The rows come from 4 hidden closed curves, with some noise, and rows from the same curve form a group. Each curve winds through 6 dimensions. The rows are also pushed far along 4 directions, which tell nothing about the answers.
Some rows, each with its group after it:
[-15 -30 -10  -9 -14 -17  23  35   8  41 -19  -6  24  18 -19   3   1 -39
  10 -23  -9  16]  Q493
[  7   0  -1  15   6   2  -1  22 -35   4  -2   1  13  11  -7   2  13   8
  -2   0  -4  19]  Q871
[  6  -5   2  30  -8  -9  14  11 -43   2  -3   5  22  11  -2 -11  23  12
  -3   7   5  23]  Q871
[-11  -1  11 -17  -7   0  -1 -21  35 -11   6   1   8  21  17  12 -14   3
  -6  27  -1 -14]  Q674
[  0  23   5  16   0 -15 -13  -5 -21 -11  10   9  16  14   1  -3   5  -8
 -24   9   5  15]  Q871
[ 24 -16 -14 -22  24   7   0  35   3  13  -2  -2   8 -17 -17 -15  -9 -24
  20 -15  -9 -13]  Q493
[ 11 -50 -13 -47   9 -10  22  60  32  36 -11   0  48  13 -17 -11 -17 -61
  30 -16 -14 -16]  Q67
[-21  18  14 -25  10  27   0 -10  19   7  -1   4 -18  28  15  29 -42  -1
 -13  -3 -21 -16]  Q493
[ -6 -13  -4  -4 -26  -7  37  -3   6  38 -14  -6  20  26 -13   5   2  12
  -8  26  -1   1]  Q674
[-22  -6 -24 -17 -14 -31  37 -15  -9  12 -17  21 -41   9 -28  -3 -28 -16
 -11   1  10  12]  Q493
[  0 -39 -28   1   7  -5  -2  24 -46 -16  -2  12 -62 -25 -21  -9 -18 -10
  16  -7   7  13]  Q67
[-17  10 -21  -4 -29 -28  19 -50  17  13  -5   3 -57   6 -21  20 -12   7
 -37  32   7   9]  Q674
[ -4  26 -11 -10  16   4 -27 -14  -2 -11   5  -5 -33 -16 -14  12  -4   3
 -12  -3   2  -2]  Q871
[-22 -16 -12  -8 -20 -20  42  -7  -9  10 -16  30 -10  27 -12  -1 -20  -2
  -2  10   4  14]  Q493
[ -1  16  25   4  31  34 -29   6  -7 -43   7  -8  18 -28  28  -8  18  34
  40 -29   9 -15]  Q493
[-49  39  23  20 -35  -8   3 -66  18 -15  -4   7  -8  27  20  26   7  28
 -30  12  12  18]  Q871
[  0 -23   0  -9  -6   8   1   3  25   8   0 -10 -20  -2   8  13 -15 -13
   3  -1  -9  -9]  Q493
[ -5  -9  -4 -32  18  20  -3 -13  16 -28   0  -1 -52 -26   7   0 -32  19
  27   1   3 -31]  Q674
[ 37 -12 -18  -2  28   8  -1  34 -39  -6   6   0   8 -25 -17 -27   6  14
  19   5   0  -7]  Q67
[ 17 -27 -17 -14  28  10  13  37 -41   0  -3  -6 -43 -36 -21 -22 -16   1
  37 -23   3 -11]  Q871
[-17   5  10  -7   4  16   7   3   2   8  -9  -7   3  -4   4   0  -4   5
  20 -30  -5  -4]  Q674
[ 25 -19 -29  18  -2 -13  14  33 -46  33  -8 -15  -5 -16 -41 -14  26  -1
   2   2   1  26]  Q67
[ -8 -23  28 -12  -8  28  13  20  36  16  -1  -1  46  34  33  11 -25  -9
  15   1 -21 -20]  Q493
[-21  38   2  -2   3   2 -12 -59  -3 -41  12  17 -77 -10  13  10 -38  19
 -24   7  11 -10]  Q67
[ -1 -23 -19 -27  24   4  13  28 -29 -13 -14  26 -12  -3 -14 -12 -18   7
  35  -5   2  -1]  Q493
[-14   5  -2   3  -2 -15 -14 -17   3 -21   1  -1 -22  -5   2  12  12  -1
  -6   0  10  10]  Q67
[  1 -22 -24 -29  16  22   2 -10   2 -22  -8  12 -72 -23  -5  13 -25  34
  22  14  -3 -17]  Q67
[  2  -7 -17  -1 -32 -16  55 -10  -9  51 -12  25  -1  36 -26  -6 -31   0
 -29  32  -5   5]  Q67
[ 20 -11 -16   9  31   7 -16  49 -64  -7   0   0   1 -16 -23 -17  13   4
  22 -17   0  13]  Q674
[-36   1  33 -11  11  29 -27   1  19 -40  -3   4  19  20  43  24  -3  13
  25 -18  -6  -5]  Q871
[-12  17  45  25 -15   4  -9 -10  25  -8  11 -12  64  18  44  -2  20  -3
  -2 -10   1  -1]  Q871
[ -1  10   0  15   7   4  -3   8 -40   0  -6  -8  -5 -20 -10 -15  15  12
  12 -25   7  10]  Q674
[ 26  -3 -13   5  -1 -13  -2  -5  -4  -1   9  -5 -15 -23 -13 -21   3  -8
 -10  14   7  -5]  Q67
[  9  -5 -28  -4   8 -22 -12 -15 -32 -27  16   4 -68 -14 -23  -1 -15   8
 -24  48  19   2]  Q674
[ -5  17 -10  27   4 -12 -24  -7 -50 -23   1  -4 -32 -25 -16   1  31  11
  -9 -10  15  29]  Q493
[ 29 -47 -33 -10   6 -14   6  53 -18  19  -7   3  25  -5 -37 -22  16 -21
  19  15   0  10]  Q871
[ -5  11   5  21  -6  -1 -17   5 -22   7  -3 -21  32 -10 -14  -9  42  14
   5  -8  15  17]  Q871
[-45 -36  19 -45 -14   1  13   8  64  13  -9 -11  19  44  19  29 -33 -29
  12  10  -8 -21]  Q674
[ 11  -6 -19   8   1   7   0  18 -32  21  -3   1 -23  -3 -24  -1  -4   2
 -10   5  -8  14]  Q67
[-13 -45   6 -29  -1   2  26  35  26  13 -14  10  30  25  12   0 -23 -27
  31 -11 -11  -9]  Q871
[ 22 -32 -13 -31  21  23   0  35  17   3  -9   8  13 -11  -1  -7 -12  -6
  36  -7 -13 -22]  Q674
[  3   1  -3 -14  -7   0  13  -2  21  15  -9  19  28  27   2   4 -11   1
  -7  16 -10  -5]  Q674
[ 14  23 -25  18   6 -20  -5   3 -47   8  -1   6   2  -9 -34 -13  27   6
 -20   5   7  27]  Q493
[ 11  -6  20 -17  30  30 -40  18  36 -26  14 -20  16 -28  28  -1  -4 -17
  30 -28  -7 -32]  Q67
[-10 -13  17  -9  13  18  -9  22   5 -14  -1   5  24  14  20   4  -5  -3
  23 -12  -4  -5]  Q67
[ 16  -4  -7   6  -2  -4  -9 -12   1 -17  11  -1 -12 -18   0 -12   7  10
  -4  24  10  -7]  Q674
[-11 -13   5 -22  -8   4   6  -5  53   5 -11   3  25  10  14  14   0  -1
  17   0  -6 -11]  Q493
[ 25  28 -15  19   6 -16   2 -17 -38   1  11  10 -26  -5 -20  -5   0  12
 -38  24   3   9]  Q871

New rows, each followed by its group:
[ 24  -3   2  16   7  -8 -14  18  -3  -6  14  -1  15  -2   6  -4  11 -20
 -12   7  -5   8]  Q871
[ 20  22   0  13  14   2 -12   5 -21  -1  14   0  10  -1  -2   0   7   2
 -18   7  -7   3]  Q871
[  1  16  16  10  16  17 -17  -8 -11 -35   5  -5   8 -25  19 -13  27  35
  28 -16  14  -8]  Q493
[ 14 -42 -22   7 -24 -19  30  20  -5  42  -6  -6 -18   4 -24  -6 -10 -31
 -15  16  -5  10]  Q493
[-22  -3  14 -16  31  35 -30  -7   5 -58   2  16 -43   1  38  35 -17  35
  23  -1  -7 -11]  Q871
[ 27  10 -25  38   0 -21 -24 -12 -54 -21  12 -12 -33 -51 -28 -28  42  26
 -10  17  29  22]  Q871
[ -9  19  17   9   1  12 -17 -33   7 -31  17  -4 -43 -17  28   6 -23  12
 -10   2   4 -16]  Q493
[ 21 -23  -5 -26  50  30  -3  43 -35 -20   3  -4 -42 -38   0 -14 -30   4
  45 -29  -6 -26]  Q871
[ 25  16  17  21   6   5 -11  26  -9  18  12 -22  52  -3   5 -11  25 -11
  -4 -15  -5   1]  Q871
[-11 -22  11 -16 -18 -11  33   6  40  26  -5  -8  26   9   9 -10 -18 -36
  14 -15  -3 -14]  Q871
[-16  56  50  28   2  36 -49 -35  18 -24  22 -13  25  28  51  39   7  24
 -33   3 -15  -4]  Q493
[ 11  11   1 -12  15  23  -8   0   0   1   4   1 -18   2   5  15 -24   9
  -9   9 -15 -15]  Q493
[ 11 -11  -3  -4  15  19 -13  24 -18  -8  -3  -1  25  -1  -4  -4  16  22
  22   6  -2   1]  Q871
[-10  54  10  11  -3  -7 -14 -54  -2 -23  15   3 -21  -4   4  -2  -4  22
 -30  13  16  -3]  Q871
[-10  27  20  -2  21  21 -16  12 -10  -3   1  -7  23   7  11   4  -1  -1
   8 -30  -8  -3]  Q493
[-14  -2  21  11 -27 -11  -8 -23  33   2  11 -30  21  11  16  13  23   1
 -17  25   8   0]  Q674
[ 17  -6  -6  11 -23 -18  29  -9   0  17   2  16  23  20  -1 -16  -5   1
 -19  34   1   1]  Q493
[ -6  20  -7   5   8   2 -19 -14 -12 -17  -4  -5 -18 -20  -8   6  26  22
   4 -14   8   8]  Q493
[-19  -2  -3  -4 -17  -4  -4 -37  27 -15   0  -1 -33   6   6  22  -3  23
 -11  32   8  -3]  Q674
[  5  34  14  44  -3 -14 -14 -18 -35 -15  18 -14 -18 -17   9  -6  22   2
 -23 -13  12  19]  Q871
[  4   8  -8  -7   3  -7   5  -4  -8   0   2  12   6   7  -8 -12  -7   3
  -5  15   4  -5]  Q871
[ 14 -23 -10  18 -11  -6  16  26 -25  35  -1 -19 -11  -8 -17 -11  -1 -22
  -7  -6  -4  10]  Q493
[  0  22   6   1   1  12   0 -16   7  13  -1 -14  -3 -10   1   2   5   9
  -6  -9  -2  -7]  Q493
[  0  10 -27   5   7  -8  -9 -13 -45 -13  -3   2 -43 -26 -33 -13   9  30
  -3  11  21  10]  Q871
[  0  45  -6  26   9  -9 -26 -12 -52 -15   3   8  -7   0 -16   3  25  17
 -27   2   9  31]  Q493
[ 11  15 -15   2   8   0  -7 -16 -32 -11   4  -5 -29 -30 -20 -18   6  30
   2   6  17  -4]  Q871
[-11 -24   1 -39   9  15  22  22  31   4 -19  14  36  17   4   0 -10  -4
  43 -18  -9 -17]  Q493
[-15  12  21  19 -12   2   9 -16  -2  -6  -1   6  26  28  23   8   8  18
  -9   8   0   8]  Q871
[ -9  -4   7 -22   9  11  20 -12   4 -17  -1  13 -32  -2  18   1 -36  13
  14  -1  -2 -22]  Q871
[-13  -6 -16 -15   4 -15  -6 -20 -11 -29   8  -1 -72 -23 -11  -3 -28  -9
  -2   4  17  -7]  Q674
[-11  11   9 -17   9  14  -6 -32  12 -35  10  30 -29  19  26  15 -41  20
 -12  26  -4 -18]  Q493
[ -5   4 -12 -27  10  -7  16  -5  12   0  -9  19   1  -3 -11 -10 -12  -3
  14  -5   4  -9]  Q493
[ 12  -2 -18 -10  -3 -17  20  -4  -5  -1  -3  24   0  -1 -11 -20  -8   2
  -2  16   8  -3]  Q493
[ 12 -35  -4  -2  33  -2 -30  58 -47 -27  17 -21  -7 -27 -12 -21   4 -27
  28 -14  13   1]  Q674
[ -8   4  13  20 -37 -18  31 -19   9  32   3  -2  15  28   8  -5 -19 -18
 -32  14  -3   4]  Q493
[ 24  14 -15  10 -10 -19  -3 -16  -3   4  10   0  -1 -14 -17 -17  12   0
 -23  24  11  -1]  Q871
[ -7  10  19  39 -35 -30   2 -12  13   9   4   0  60  36  14   2  34 -18
 -33  14   4  27]  Q871
[  9 -23  -7   6   7  -5  -7  36 -37  13   3 -27   5  -5 -22  -7  14  -4
   5   9   5  10]  Q674
[-56  27  21 -12 -13  -3 -17 -66  28 -46   9   6 -46  30  29  41 -29  21
 -28  29  11  -6]  Q674
[  6 -25 -13 -49   7  14  27  15  47  28 -14  11   1  -1  -7  -8 -38 -19
  27 -12 -15 -35]  Q674
[ 23  -2  14  29  -2  12 -15  19   1  19   7 -38  28 -23   8  -8  30  -4
   8 -19  -5  -3]  Q493
[  8  -9 -21   5 -16 -26   3 -14  14   0  -1  13 -15 -14 -12 -11   4 -21
 -11   7   8   8]  Q674
[-36 -41  -7 -51  -3   5  37   0  37  -2 -24  22 -30  14   7   9 -46 -10
  36 -12  -4 -17]  Q493
[ -3  36 -21  11  20 -15 -11 -19 -66 -38   5  28 -53 -14 -21 -11  -5  22
 -18   6  18  20]  Q493
[ -6   9 -13 -21   1  -8  30   0   2  31 -15   8   7  15 -22  -4 -17  -9
  -3  -8  -4  -4]  Q493
[ -1  34  34  16  23  35 -60 -14  17 -47  19  -6  20   6  47  37  20  28
  -9   3 -12  -3]  Q871
[  2   6   4  -5   5 -11   3   5   1   8   6  -6  -2  -5   0 -12 -16 -30
  -6 -17   1  -5]  Q871
[ -5 -34  -5 -52  29  17  14  15  22 -24  -2  21 -41  -5  14   0 -58 -14
  36 -11  -9 -36]  Q871
[ -7 -12   0 -14  13  10   5  -2   2 -18   0  -3 -55 -20  10   7 -22   7
  16 -14  -1 -13]  Q871
[-11  24   9 -25  62  42 -68   9 -19 -70  17  12 -60 -20  20  24 -30   8
  17 -23  -8 -16]  Q493
[ 23   3 -18  21 -29 -25  29 -18   1  38  -1 -10  -7  -4 -23  -5  14   0
 -32  23   2   7]  Q871
[ 10 -61  -9 -27   6   4  13  53  30  20 -15 -10  31 -11  -6 -13   5 -30
  52 -23 -11 -14]  Q493
[  5  -5   6  17 -16   1   3  16  -3  25  -6  -8  67  23  -5  -2  38  13
   3  14  -1  14]  Q871
